There are 8 hidden switches. A switch that is on adds its own fixed numbers to the row, and there is some noise. The rows also spread widely along 12 directions, which tell nothing about the answers.
(in the rows, 128 means zero)
Some rows, each with its switches (1 for on, 0 for off) after it:
[114 153 111 169 158 106 156 150  85 154 127 120 165 164 143 132 129  76
 158 141 138 117 162 139 149]
1 1 1 0 0 0 0 0
[124 153  88 114  86  76  99 118 125 147 125 118 131  99  64  95 165 187
 135 116 124 110 144 130 158]
0 0 0 0 1 0 0 0
[103  46 155 142 102 152  83 113 132 122 119 167  82  76 133 146 128 181
 101 143 160 161 184 134  93]
0 0 1 0 1 0 0 0
[155 129 176 110 127 129 120 141  63 185 174 130  92  97 115 152 146 149
 102 172 103 170 160 129 122]
0 1 0 0 0 1 0 1
[104 136 169 134 170 173  82 164 172 118 182 126 174 112 146 163 132 101
  79 118  99 140  71 114 110]
0 0 0 0 0 0 1 1
[137 128 120 124 122 114 121  77 123 100 161 105 128 105  67  56 129 159
 108 147 151 162 167 167 112]
0 0 0 0 1 1 0 1
[112 173  69 174 124  62 155 129  98 133  72 104 189 180 158  98 118 109
 195 147 166  57 141 134 144]
0 0 1 0 0 0 0 0
[ 45 145 100 121 150  84  45 130 196 129 147 164 135 104  77 148 119 106
 109 103 131  95 128 156 151]
0 1 0 0 0 0 0 0
[ 66 148 108 104 118 155 129 148 136 125 133 151 148 113 121 127 179 105
  99 102 125 187 167 131 186]
0 1 0 0 0 1 0 0
[144  92 142 104  83 133 108 123 143 112 118 133 113  88 152 130 145 170
  96 128 148 163 124 101 101]
1 1 0 0 0 1 0 1
[147  79 134 131 120 158 164 138 128 119 100 152 122 106 164 174 110 115
 107  89 141 140 136 109 139]
1 1 0 0 0 0 0 0
[112  82 155 149 104 192 125 149 128 124 128 127 147  64  83 173 142 173
  96  81 123 146 141 127 113]
1 0 0 0 0 0 1 1
[156 166 107 138 117  96 125 115  75 200 148 137  97 134  63  94 192 151
 159 117  83 126 167 134 209]
1 1 0 0 1 0 0 0
[113 139 123 175 161 127 118  98  97 116 114 113 129 154 111 120  78 115
 164 133 139  84 136 159 112]
0 1 0 0 0 1 1 1
[183  81 129 162 106 141 107 114 157  79 130 122 105 122 148  84 144 170
 137 134 121 163 112  89  98]
0 0 0 1 1 0 0 0
[165  87 146 155 141 131 143 151 109 139 150 134 112 100 150 177  89 117
 119 150 137 151 140 109  90]
0 0 1 0 0 0 1 1
[101 104 133 195 129 140  64 138 141 136 125 175  79 134 124 147 139 132
 168 131 108 122 144 118 129]
0 1 0 0 0 1 0 0
[144 105  89 147 157 125 160 110 142  93 169 103 165  88  65 128  67  93
 101 102 162 137 149 169 105]
1 1 1 0 1 1 1 1
[152 105 124 136 100 156 130 117 136 126 111 146 121 110 132 117 160 163
 121  95 117 131 127 112 158]
0 0 0 0 1 0 0 0
[ 67 142 174 146 152 133  45 140 102 131 140 137 107 146 170 134 117 116
 135 184 131 140 138 118 107]
0 0 0 1 0 1 0 1
[100 151 111 111 140  82 129 149 130 125 146 108 179 105 139 141  89 106
 100 162 166 125 148 146  99]
0 0 0 0 0 1 1 0
[111 155 137 149 154 113 122 128  94 137 116 133 136 163 181 137  88  85
 149 160 150  98 132 127 135]
0 0 0 0 0 1 0 1
[142 110 164 128 150 134  90 126 107 127 164 102 118 101 117 139 103 155
 101 154 121 146 125 126  79]
0 1 0 0 1 0 1 1
[155 101 118  83  83  83 180 127  99 151 106 131 138  66 134 152 110 158
  84 136 181 139 182 135 124]
1 0 0 0 0 0 0 0
[172 106  96 178  88  50 133 162 144 157 133 137 160  72 104 161 105 151
 152 167 166 102 162 130  83]
0 0 0 0 0 0 0 1
[118 140  86 139 102 182 190 163 139  98  89 138 178 132 150 144 162  94
 136  48 127 154 120  83 208]
0 0 0 0 0 0 0 1

New rows. What belongs after each?
[ 96 108 111 153 100 104 100 145 138  98  79 109 168 101 139 166  82 160
 136 131 171  68 117 129  70]
0 1 0 0 0 1 0 0
[111 139 131 115 159 181 154 160  89 138 190 102 164  75  63 171 112  99
  76  92 110 166 144 143 153]
0 0 1 0 1 1 1 1
[110 133 132 145  79 184 114 143 118 141 118 124 176 102 112 109 214 181
 119 114 111 149 145 129 153]
0 1 0 0 1 1 0 1
[ 60 156 115 121 106 148 115 119 128 102  85 104 214 126 150  99 139 143
 114 124 174  99 140 149 138]
0 0 0 0 1 1 0 1
[144 130 100 132 131  66 114 162 126 129 135 129  94 126 153 163  85 105
 152 133 135 129 120  69 124]
1 0 0 0 0 0 1 0
[104  91 117 169 105 145 108 109 136  91  96 129 109 115 118 113 119 168
 145 114 154 130 150 128 100]
1 0 0 0 0 1 1 0
[132 145 105 105  85  61  94  94 101 155  87 123 123 123 153 105 117 171
 142 161 169  65 132 126 134]
0 0 1 0 1 1 0 1
[149  95 149 188 132 162 134 193 128 134 130 124 192 115 207 174 131 122
 126 161 133 139 137 107  78]
0 1 0 0 1 0 1 0
[ 86 175  69 144 133  81  86 193 176 159 154 175 136 136 132 159 168  67
 155 105 100 129 114  78 209]
0 0 1 0 0 0 0 0
[171 131 128 230 127 161 183 195  82 193 148 148 170 133 129 169 176  96
 176 137  95 137 159 113 161]
0 0 1 0 0 0 0 1
[122 138 135 142 121 121 129 115 104 144 110 150 133 143 176 106 136 114
 141 172 153 135 167 137 147]
0 0 0 1 0 1 0 1
[126 129 133 114 123 143 151 176  95 138 138 113 176 104 186 163 127 111
  92 149 144 149 138 103 126]
0 0 1 0 1 1 0 0
[147 115 175 103 117 167 136 111 105 154 113 172  83 142 210 121 170 131
 105 138 120 177 142  97 172]
0 0 0 0 0 0 0 1
[ 97  86 158 118  86 164  90 127 164 109 102 140 163  80 152 127 166 192
  77 130 149 141 135 135  99]
0 0 0 1 0 0 0 0
[111 145 165 155 169 180  80 134 133  82 169  82 161 161 153  86 148 127
 121 128 102 162  82 101 101]
1 0 0 0 1 0 1 1
[103 160 178 147 163 179  75 134 130 145 150 120 165 157 149 118 175 129
 110 125  74 101  73 132 148]
0 0 0 1 0 0 0 0
[132  97 172 175 164 180  93 160 152 132 142 139 174 117 175 184 109 111
 102 123 111  90  86 127  97]
0 1 0 0 1 0 0 0
[114 121 121 151 117 135 110 155  95 132 152 120 123  94  97 152 122 136
 132 133 129 148 152 112 125]
0 0 1 0 1 1 0 1
[ 82 149 138 114 140 154 113 118  90 128 143 100 141 110  42 121 148 153
 108  94 108 142 143 156 149]
0 1 0 0 0 0 0 1
[121 119 138  81 190 140 114 103 142 125 174 161  77  96  77 176  63  63
  70  71 108 139 115 144 180]
0 1 0 1 0 0 0 1
[145 131  95 161 105 107 155 124 171 138 149 133 209  80  75 113 141 130
 111 127 152 108 148 179 125]
0 0 0 0 0 1 0 1
[144 133 132 112 148 143 148 125 117 151 123 158 110 137 164 154 119  91
 117 105 115 136 126 113 178]
0 1 0 0 0 0 1 1
[ 34 130 120 143 160 120  80 169 154  85 158 109 198  90  99 159  76  90
  98 126 178 141 155 145  93]
1 0 0 0 1 0 0 1
[114  91 139 142  90 119  91 143 108 183 107 176  77  84 108 181 151 172
 133 119 122 121 173 120 145]
1 1 0 0 0 0 0 0
[106 118 155 133 146 179  67 154 119 106 148 117 109 108 118 177 102 130
 113  95  97 129  82  90 119]
0 1 0 0 1 1 0 1
[ 97 103 172 188 144 204 125 130 138 121  97 148 190 134 174 151 126 117
 119 117 142  94 124 154 116]
0 0 0 0 0 0 0 1
[111 164 151 127 122 205 142 163 103 157 109 136 169 143 160 160 189 119
 120  71  79 118  88  93 209]
0 0 0 0 0 0 0 1
[117 172  96 142 130 135 141 154 151 148 143 156 160 142 138 117 184  86
 141 103 105 159 136 106 205]
0 0 0 0 0 0 1 1
[151 105 110 138 127 135 192  79 147 128 112 157 159 129 144  90 135  95
 111 108 172 137 166 167 166]
1 0 1 0 0 0 0 1
[171 127 134 193 181 102 109 122 132 160 170 147 123 150 121 136 103  75
 156 155 103  93 113 144 128]
0 1 1 1 0 0 0 1
[127  94 110 246 150 133 108 149 160 114 113 135 201 116 117 168  68  96
 167 117 156  45 130 158  92]
1 1 0 1 1 0 0 1
[ 99 142 140 133 140 125  59 112 159 135 119 186  68 182 203  98 170 109
 149 138 105 142 112  89 180]
0 0 0 0 0 0 0 0
[129 126  93 137 134 132 156 118 142 108 128 138 137 110  91 138 101  94
 123  84 139 130 136 141 157]
0 1 0 0 0 1 0 1
[ 75 163 124 116 144 123 138 135  73 173 113 143 154 146 147 136 146  86
 130 145 144 134 186 154 189]
0 1 1 1 0 0 0 1
[144 121 187 129 144 157 114  67  80 153 135 108 131 122  81  94 142 180
  99 143 111 106 138 193 113]
0 1 0 1 0 0 0 1
[186 155 151  91 176 152 163 139 126 123 190 113 156 140 195 125 118  64
  67 131 102 164  77 103 152]
0 0 0 0 1 1 0 0
[ 65 143 158 125 176 178 110 144  86 110 126 110 162 137 149 157  86  82
 104 107 140 125 132 127 153]
1 0 0 1 1 0 0 1
[146 158  84  91  94  55 120 138 100 155 126 119 114 103 123 129 120 146
 138 153 146 134 155 102 144]
0 1 0 0 1 1 1 1
[143  85 148 156 121 138 107 114 128  78 120 102 135 119 152 102 108 174
 122 155 155 137 127 121  57]
0 0 0 0 1 0 0 0
[135 126  93 172 124 102 128  96 124 142  89 156 133 149 131  98 129 121
 170 131 144  88 170 156 169]
0 1 0 1 1 0 0 0
[117 145 138 128 130 156 143 134  70 186 117 135 139 136 150 139 165 128
 123 113 111 115 152 126 192]
1 0 1 0 1 0 1 0
[ 71 156 112  72 160 134 116  87 113  60 146  81 133 132  74  71 112 120
  94  95 144 183 143 145 146]
0 1 0 0 1 0 0 1
[118 118 133 129 149 157 152 137 145 126 121 159 144 129 184 153 118  88
 103 112 138 142 137 125 154]
0 0 0 0 0 0 1 0
[148 138  70 101  94  46 130  90 108 113 132  94 117  95  68  81  96 159
 132 142 172 124 157 138 121]
0 0 1 0 1 1 0 1
[ 67 138 122 154 129 164  83 184 137  93 155 111 155  97  81 159 131 119
 124 101 112 161 119 103 127]
0 0 0 1 0 1 0 1
[108 138 134 210 163 120 114 162  89 182 138 161 136 135 123 180  92  77
 168 158 120  79 169 157 144]
0 0 0 1 0 1 0 0
[ 88 175 121 177 169 150 103 119  92 178 126 150 110 168  76 131 145  96
 174  76  71  72 132 145 226]
1 0 0 1 0 0 1 0
[134 113 140 148 132 113 123 118  62 147 129 122 110 115 122 132  89 128
 138 166 155 132 187 147 115]
1 1 0 1 1 1 0 1
[140 113 114 155  96 141 162 157 105 103 102  93 191 101 133 137 122 153
 132 124 160 134 147 114 104]
0 0 0 0 1 0 0 1
[132 125 124 182 161 170 127 166 153 128 166 136 175 127 131 144 148  93
 124 109  97 149 124 127 139]
0 1 0 0 1 0 1 0
[167 132 156 164 116 165 119 187 110 163 145 134 151 120 190 176 151 118
 130 128  97 121  89  67 145]
1 0 0 0 1 1 0 1
[101 134 162 168 124 120  67 139 116 183 143 151 152 112 133 132 158 154
 130 181 132 107 166 155 119]
0 0 0 0 1 0 0 1
[ 91 126  91 126 141  69  64  92 119  92 125 119  73 133  86  97  83 131
 159 136 155 129 152 124 127]
0 1 1 1 1 0 0 1
[110 133  89 131 148 138 106 118 156  52 157 105 122 131 107  81 110 108
 125 107 128 179 125 110 133]
0 0 0 1 1 1 1 0
[188 123 127 111 104 188 212 127  98 113 111 100 184 123 172 105 166 139
  94 105 123 160 123 119 153]
0 1 0 0 1 1 0 0
[121 146  83 146 124  82 128 143 115 108 134  91 175 104  85 129  87 123
 141 137 162 110 149 141 104]
0 1 0 0 1 1 0 1
[187 108  73 212 120  74 184 130 138 130 124 147 150 118  98 128  90  99
 183 136 164 106 173 143 123]
0 0 0 0 0 0 0 1
[ 68  76 126 138 134 147 154  75  55  82  75 120  73 128 109 119  55 131
 136 120 200 145 219 164 111]
1 0 1 0 0 1 0 0
[117 105 133 138 118 144  57  91 173 147 119 197  73 118 122 124 155 144
 127  96 108 112 125 125 180]
0 1 0 0 1 0 0 1
[121 144 117 150 112 132 109 113 133 184 131 173 123 111  74 118 180 144
 140 105  99 113 159 153 201]
0 0 0 1 0 0 1 1
[ 97  84 146 171 142 149  90 119 138 111 131 153 114 129 140 121 133 115
 130 144 147 163 166 137 110]
1 1 1 1 0 0 0 1
[105 121 141 180 158 195  93 162 139 110 167 128 140 126 108 152 143 103
 130  86  87 148  97  98 146]
0 0 1 0 1 0 0 1
[139 126 127  96 106 132 127 151  70 122 123 109 101 114 166 145 115 133
 122 139 135 166 132  69 145]
0 0 1 1 1 1 0 1
[150 139 129 185 181 159 120 162  98 127 165 115 113 165 131 139 124  80
 164 106  70 147 111  88 160]
1 1 0 1 1 0 1 0
[145 150 135 132 158 109  83 141 142 155 167 164  82 143 155 153 122  78
 133 135  93 131  93  92 160]
0 1 0 0 0 1 0 1
[120 122  90 148 143  81 117 178 135  94 174 103 138  89  76 165  74  93
 135 131 145 158 134 101  98]
0 0 1 1 0 0 0 1
[124 128  85 176 109 120 174 132 107 126 114 127 192 101 100 114 114 113
 147 141 176 126 205 169 143]
0 0 0 1 1 1 0 1
[127  92 134 176 102 120 102 153  84 131 104 116 109  95  91 167 108 177
 163 141 135 120 158 115  88]
0 1 0 1 0 0 0 1
[129 133 105  84 112  66 107 118 150 130 112 130 142 124 177 112 138 132
 107 156 156 122 123 117 130]
0 1 1 1 0 0 0 0
[141 126 119 119 168 121 155 126  89 125 184 114 109 105  61 126 101 102
 103 121 121 184 180 150 141]
0 1 0 0 1 0 0 0
[116 152 147 128 114 161  85 140 136 180 124 173 134 128 164 141 188 134
 120 108  91 109 109 102 204]
0 0 0 0 1 0 0 1
[ 71 169 131 143 153 163  99 102  46 129 109 111 100 159  85 111 110 121
 162 103 110 104 152 138 191]
0 0 0 1 1 1 0 1
[132 141 128  90 136 100 132  49 127 146 114 136 145 141 136  55 142 143
  95 145 156 104 159 192 157]
0 1 0 0 1 0 0 0
[110  96 127 191  98 162  94 159 128 145 102 180 107 112 144 153 165 147
 162 119 115 137 168 100 163]
0 0 0 1 1 0 0 0
